There are 3 nested groupings, the coarsest first. Each group lies inside one group of the grouping before and may be the whole of it. The rows also spread widely along 10 directions, which tell nothing about the answers.
In the rows, 128 means zero.
Some rows, each with its group in each grouping after it:
[117 161 160 190 196 104  75 105 143 122 136 142 185 108 124 149 143 144
 128 125 147 133 110  98 111]
Z_480 saso telus
[145 130 158 132 194 146 164 128  97 136 127 144 133 105 112 103 114 118
 150 124 113 116 148 139 125]
Z_884 pone buko
[ 94 164  91 142 145  73 146 120 165 125 133 110 128 163 127 135 115 147
 169 132 115  87  91  68 140]
Z_629 Goso zub
[102 212  81 132 136 129 105 120 147 146 100 116 135 142  95 121 124 129
 144 176 112 153 128  77 130]
Z_516 kuvaz Lono
[122 131 156 139 152 118 126 103 133 115 160 157 157 144 156 121 134 127
 137  81  97 135 130 131 115]
Z_500 Pegok Ratev
[107 112 118 138 149 138 165 159 150 127 139 141 147 152 130  83 121 104
 122 118 143 163 125 133 110]
Z_480 saso Kile
[113 130 137 163 177  93 138 151 169 112 155 157 154 152 121 111 132 116
 158 106 169 169 100 111 117]
Z_516 zev kinot
[ 98 146 127 169 144  80 120  98 169 101 156 143 161 141 174 134 137 154
 119  80  79  72 102 108 122]
Z_884 Votad marof
[135 148 122  97  99  95 126 153 137 139 145 115 114 161 102 118 128 131
 131 147 136 179 132 148 146]
Z_500 Pegok vedi
[129 158  80 116 118 141 139 131 123 118 127 134 130 138 126 117 105  90
 121 155 102 141 138 125 143]
Z_516 mukor felu
[ 86  87  47 144  84 135 144 138 148 101 137 109 128 140 172  75 110 106
 107 105 114  85 119 122 129]
Z_480 saso zuru
[144  58 147 145 138 159 188 182 141 146 123 157 115 121 133 100 126 106
 114 149 161 142 129 176 128]
Z_500 Robu logof
[103 196 111 156 132  97  74  68 158 101 151 147 181 130 172 152 131 143
 103  99  55  99 123 112 127]
Z_516 mukor Tova
[120 196 106 132 163 161 117 126 136 149  97 159 149 143 121 151 126  97
 117 187 116 176 132  72 131]
Z_516 nemip rolu
[126 123 101 104 141 190 206 137  96 146  97 143 119 141 140 114  87  93
 118 153  92 114 132 112 147]
Z_480 Gese Gima
[144 113 135  97  96 125 119 138 138 131 139 168 126 152 141 148 137  91
  75 138 117 163 141 152 142]
Z_629 Goso repe
[100 107 165 152 169 185 134 101 147 180  79 161 120  94 125 139 157 159
 144 117 133  79 120  79  93]
Z_516 zev zepi
[ 97 192 119 183 150  35 105 109 194  82 182 157 201 186 179 158 129 130
 120 104 101 148  78  80 131]
Z_500 Robu ligon
[115 151 126 155 141  68 105 114 172 101 162 147 158 148 136 143 124 133
 138 100 120 120  97 118 134]
Z_516 kuvaz piva
[111 124 154 137 144 120 125 152 175 156 130 148 127 133  97 112 152 150
 142 119 162 175 126 137 106]
Z_516 zev bek
[107 149 109 159 121  92  68 104 156 122 130 104 136 116 127 131 148 159
 134 122 130  93 122 116 120]
Z_629 Goso fenas
[122 151 146 141 164 130 116 116 144 149 102 157 133 130 118 166 147 141
 132 161 147 133 110  81 117]
Z_629 dev Mesu
[142 127 135 134 126 167 155 151 135 156 108 162 133 132 142 137 122 106
  92 172 112 151 139 144 142]
Z_500 busoz Sefaz
[145  99 104 110  84 140 153 123 113 132 113 129 106 117 141 159  96 119
 104 153  94  46 121 123 175]
Z_480 boki Val
[176  77 144 180 166  94 127 173 128 105 148 150 124 100 117 167 118  95
 139 180 214 119  86 133 167]
Z_500 Robu veboz
[131 117  95 152 104 154  80  87  99 106 125 125 148  86 172 136 118 118
  92 116  85  44 136 122 138]
Z_480 boki seri
[103 131 146 132  86 117 113 112 172 156 130 140 135 139 156 127 151 176
 104 103  89 104 131 146 118]
Z_500 Pegok bakif
[172 124 123 150 169  90  69 129  91  76 170 121 138  86  89 125 112  91
 166 124 171 138 125 153 149]
Z_516 kuvaz lebaf
[138 142 193  71 124  86 170 144 128 153 158 143 121 164  99 137 124 148
 134 113  88 174 141 177 146]
Z_500 Robu veboz
[152  91 130  98 126 161 107 118 101 138 102 156  83 106 103 171 129 100
 139 156 154  99 114  96 142]
Z_516 kuvaz Lono
[125 186  95 140 111  56 158 115 133 103 164  97 152 146 147 125  84 145
 131 131  41  75 122 150 187]
Z_500 Robu veboz
[118 122 136 112  97  79  84 116 158 129 144 132 108 132 111 158 141 153
 138 109 135 104 104 128 134]
Z_516 kuvaz lebaf
[121 169  82 128 131  91  73  84 103  78 166 109 146 151 149 139 118 111
 163 105 111 120 110  67 139]
Z_500 Pegok vedi
[131 114 143  93  76 107 115 159 173 154 127 161 105 167 121 152 156 126
  81 151 151 182 128 152 131]
Z_629 Goso fenas
[163 165 157 127 198 136 137 116  83 142 113 133 138 103  88 151 110 105
 153 175 124 131 142 120 155]
Z_629 Goso repe
[133 121  84 153 141 129 104 117 115 104 124 132 126 117 148 149 118  91
 129 153 137  86 111  84 146]
Z_629 Goso zub
[147 100 111 167 123 123  97 153 161 118 125 174 130 116 140 169 128  90
  93 174 173 127  96 122 150]
Z_516 kuvaz lebaf
[ 83  90 144 171 176 169 152 114 160 148 110 145 128 106 137  85 149 149
 171  73 139  86 117  97  76]
Z_516 zev kinot
[165 139 127 125 140 139  67  95  72  87 151 164 149 126 152 182 123  69
 115 135 126 143 126  91 146]
Z_500 Pegok Ratev
[171 163 132 138 130 136  86 164 114 168 101  98 113  67  40 112 125 137
 123 211 164 168 173 203 157]
Z_516 kuvaz piva
[134  80 123 137  86 147 106 181 174 162 103 156  94 134 124 146 161 120
  94 189 213 164 104 119 122]
Z_500 Pegok vedi
[107 133 134 136 138 112 122  98 138 121 140 129 134 121 150 116 132 156
 138  83  91  68 128 116 117]
Z_884 pone buko

New rows, each followed by its group in each grouping:
[101 156 103  87 100  97  69 123 156 117 154 136 127 173 121 131 154 118
 131 102 133 185 125  96 111]
Z_516 nemip rolu
[122 152  78 143 140 145 131 140 117 127 113 114 126 120 112 102 111 104
 148 155 137 134 130 101 142]
Z_516 zev kinot
[124 200  87 126 127 134  82 109 109 113 132 134 157 139 144 120 124 105
  97 143  86 154 154 103 125]
Z_884 pone buko
[123 141 144 121 188 113 164 117 111 130 132 122 123 128 109 110 111 140
 185 104 115  91 123 101 125]
Z_884 pone buko
[114 136 139 108  96  94  95 132 166 154 126 128 110 145 113 142 156 159
 117 132 129 135 130 133 124]
Z_629 Goso zub
[146 120 115 135  96 195  75 141 125 152  88 166 131 100 135 157 144  99
  56 192 155 145 141 110 123]
Z_480 boki Val
[105 113 126 105  95 141  93 133 155 139 129 151 115 147 127 117 161 125
 118  97 141 166 135 120 100]
Z_516 zev kinot
[136 111 131  91  91 136 132 140 112 145 121 120 107 124 110 132 120 126
 103 145 115 116 142 153 151]
Z_480 saso Kile
[ 84 138  41 121 108 145 187 129 152 121 118 109 108 154 141  74  97 110
 158 124  90  85 119  94 129]
Z_516 mukor felu
[127 158 159 132 151  80 162 123 145 133 152 127 157 136 112 126 106 162
 142 109  87 109 125 149 148]
Z_480 boki Val
[123 189 133  69 136 104 147 113  97 129 143 127 142 173 103 151 102 114
 132 133  77 159 132  99 157]
Z_480 saso Kile
[114  65 154 166 151 178 169 170 197 187  74 174  91 100 118 136 152 146
 121 172 197  95  94 122 104]
Z_516 mukor Tova
[122  76 149 164 140  96 168 166 195 148 120 163 104 135 140 156 133 150
 122 147 178  75  77 111 135]
Z_884 pone buko
[100 127 179 180 158  97  84 118 204 149 128 169 164 130 134 174 170 177
 121 114 171 119  79  80  90]
Z_480 boki Val
[121 162 102 130 143  97 138 127 122 105 160 100 148 147 127  97 103 120
 166 116  98 143 129 125 143]
Z_500 busoz Sefaz
[145 146 104  87  70  39  58 119 109  98 170  86 113 139 100 172 116 142
 125 130 126 114 118 135 180]
Z_480 saso telus
[132 168  49 134 118  82 115 137 125  90 156  93 144 147 127  96 102  92
 136 148 118 139 134 133 161]
Z_629 Goso repe
[ 92 145 162 116 143 122 149  96 165 181  99 140 116 140 121 155 147 175
 141 121  95  77 113  88 114]
Z_629 Goso repe
[145 105 113 137 139 187 204 162 116 157  95 137 123 107 122 103  91 102
 111 178 112 100 141 147 152]
Z_480 boki Val
[121 140 132 124 174  89 193 139 140 121 151 125 135 162 109  95 107 122
 173 107 110 144 125 138 136]
Z_629 Goso fenas
[138 117 148 123 159 148 201 156 142 164 107 160 121 138 118 128 113 106
 119 169 124 136 134 145 147]
Z_629 Goso repe
[142  68  97 143  96 153 179 168 140 157  81 132  72  97 124 149 104 120
 125 192 156  43 103 126 178]
Z_516 zev kinot
[134 108 154 159 163 111 176 161 178 140 133 167 132 128 120 133 119 123
 131 146 153 130 104 156 135]
Z_516 mukor felu
[133 175  68 141 138 103  67 125 121  92 141 121 133 127 103 140 117  86
 144 164 163 156 113  85 138]
Z_516 mukor felu
[135 135 135 126 127  97 100  99 102 105 157 119 147 112 136 146 112 128
 117 105  94  87 132 142 152]
Z_480 saso Kile
[122 141 137  84 121  76 147 122 110 127 160  88 119 144  90 109 105 155
 165  93  92 115 139 156 154]
Z_480 saso telus
[118 165 130  86  93  72 108 107 138 125 160 112 133 158 124 120 134 150
 123  91  63 137 152 163 140]
Z_629 Goso zub
[124 181  88  86 119 151 137 109  79 144 108  86 119 125  91 109  95 128
 151 151  76 111 157 103 147]
Z_480 boki Val
[139  76 114 128 181 153 187 144 105  98 150 143 127 122 132  73  99  74
 170  91 128 124 136 152 130]
Z_516 nemip rolu
[135 129 138 160 187 139 181 124 130 130 125 147 138 101 120 117 102 117
 153 138 114  93 122 140 138]
Z_516 mukor felu
[153 149 143 154 201 141 158 115  83 104 156 134 170 117 130  86 100  94
 159 114  96 150 151 150 136]
Z_500 Pegok vedi
[ 95 141  95 130 100  74 106  99 159 118 136  98 117 144 137 134 132 164
 150 105 103  63 104 101 134]
Z_629 Goso fenas
[ 87 236  87 176 160 119 102  90 155 124 127 114 193 138 148  91 129 136
 115 130  59 146 153 109 108]
Z_629 Goso fenas
[138 151  63 110  69 154 142 153 119 139 107 125 127 139 140 131  98  94
  68 196  95 124 146 131 173]
Z_480 boki seri
[165  24 219 124 184 120 197 162 125 130 156 171 102 108 113 123 132 127
 152  83 159 104 120 192 128]
Z_884 Votad marof
[ 70 134 183 112 170 157 206 115 179 183 120 168 147 163 130  72 147 166
 151  54  63 152 145 132  75]
Z_516 zev zepi
[ 71 125  94 111  59 145 157 172 206 188  93 125 104 169 126  97 147 165
  96 147 131 132 120 110 108]
Z_480 boki seri
[101 137  80 116  67 111 113 113 155 118 145 126 132 148 161 105 126 133
 103  92  69 109 140 142 140]
Z_516 zev zepi
[157  85 135 157 110  87  86 117 128 111 134 130 106  80 131 190 125 141
 128 138 148  29  98 136 176]
Z_516 zev kinot
[156  87 141 103 131 136 141 143 101 110 150 147 116 136 131 138 115  85
 137 126 135 148 126 135 146]
Z_500 busoz Sefaz
[142  88 135 137 132 141  95 131 131 119 138 148 125  99 130 115 142 110
 119 111 141 128 144 169 120]
Z_516 nemip rolu
[104 213 148 188 198  76 135 130 192 156 123 120 166 115  89 125 126 185
 161 154 126 131 112 131 130]
Z_516 mukor Tova
[108  95 127 137 117 134 151 102 141 122 147 133 134 133 174  95 128 141
 136  69  82  75 126 139 116]
Z_500 Pegok vedi
[114 149 141 160 154 127 142 145 168 171  95 136 118 114 111 127 137 167
 123 168 141 100 121 114 125]
Z_884 pone buko
[128 226  42 133 107  98  33  52  77  49 179 104 198 135 183 119 105  75
  93 100  21 124 167 117 150]
Z_629 Goso repe
[131 148 146 147 128  79  65 115 151 134 136 122 136 114 115 151 152 160
 123 136 135 118 129 137 131]
Z_629 Goso zub
[110 149  98 138  95  96 128 140 149 124 149  99 151 134 130  86 112 142
  97 124  89 124 148 180 146]
Z_480 saso Kile
[ 84 135  98  85 101 159 135  94 143 160  83 141  78 149 122 172 135 139
 150 139 111  68  93  26 115]
Z_516 mukor felu
[164  68 171 117 113 169 213 185 138 177 111 172 106 124 131 118 116 112
  88 170 127 138 147 209 157]
Z_500 Pegok bakif
[125 148 112 107 178 164 120  83  73 106 136 126 132 110 115 103 114 100
 177  94  94 115 145  97 111]
Z_516 mukor Tova
[141 169 112 145 145 171 116 136 110 147 107 134 144 120 120 122 126 101
 113 188 135 175 147 116 135]
Z_500 Pegok vedi
[118 109 159 138 143 118 146 103 128 141 126 121 117 114 136 146 131 166
 156 112 101  47 109 116 134]
Z_500 Robu logof
[156 197  97 103 103  99 136 139  89 139 127  79 129 119  84 125  83 133
 120 187  82 121 162 162 193]
Z_480 boki seri
[ 91 162 129 120 126 151 151 123 154 171 111 130 133 158 124  92 141 159
 141 119 100 148 139 109 102]
Z_500 Pegok bakif
[164 139 110 130 125  89  81 130  90  79 178 111 158 115 119 118 109  98
 121 119 126 146 149 162 156]
Z_480 boki seri
[125 108  57 131 122 177 141 133 100  96 137 138 129 123 153  81 102  60
 129 116 111 132 146 116 131]
Z_516 zev bek
[143  49 113 153 120 164 100 154 135 117 122 163 103 100 137 133 145  89
 118 134 197 115 113 123 122]
Z_516 zev kinot
[ 93 122  91 113  88 138 150 142 158 141 125 128 109 169 143  92 133 130
 136 119 125 139 124 108 116]
Z_500 Pegok Ratev
[157 109 154 142 149 126 112 142 118 143 118 137 122  95  95 163 123 132
 132 167 171 107 116 125 145]
Z_480 boki Val
[102 140 149 149 145 127 106  96 140 154 116 102 137  94 106 111 139 190
 160 101 112  72 127 119 104]
Z_480 boki Val
[132 156 147  91 100 115  78 157 157 165 111 162 109 157  98 171 164 132
  85 178 167 200 129 109 122]
Z_884 pone buko
[169 100 134 151 143  81  93 167 126 104 158 117 122 104  91 119 131 104
 139 149 197 158 133 184 147]
Z_629 Goso fenas
[122  75  96 139 129 158 148 125  98 110 136 101 109  96 142  69 115 116
 161  96 115  67 136 139 121]
Z_500 Robu veboz
[108 134 154 110 121 166  96 106 138 171  99 148 112 132 126 147 166 150
 127 133 133 141 125  82  95]
Z_500 Pegok vedi
[147 116 121 112 119 112 123 131 103 109 149 125 129 130 123 128 106 114
 120 121 122 134 133 157 150]
Z_480 Gese Gima
[107 167 141 103 153 158 152 114 127 153 124 146 146 164 128  99 135 124
 141 116  91 187 145 104 102]
Z_500 Pegok vedi
[127 112 150 106 114 134 174 163 167 180  97 163 104 155 111 176 125 138
 110 180 149 124  95  94 144]
Z_480 boki Val
[ 99  72 145 128 104 214 142 136 161 196  69 157 102 103 132 118 157 156
 100 138 138  88 131 112  87]
Z_480 boki Val
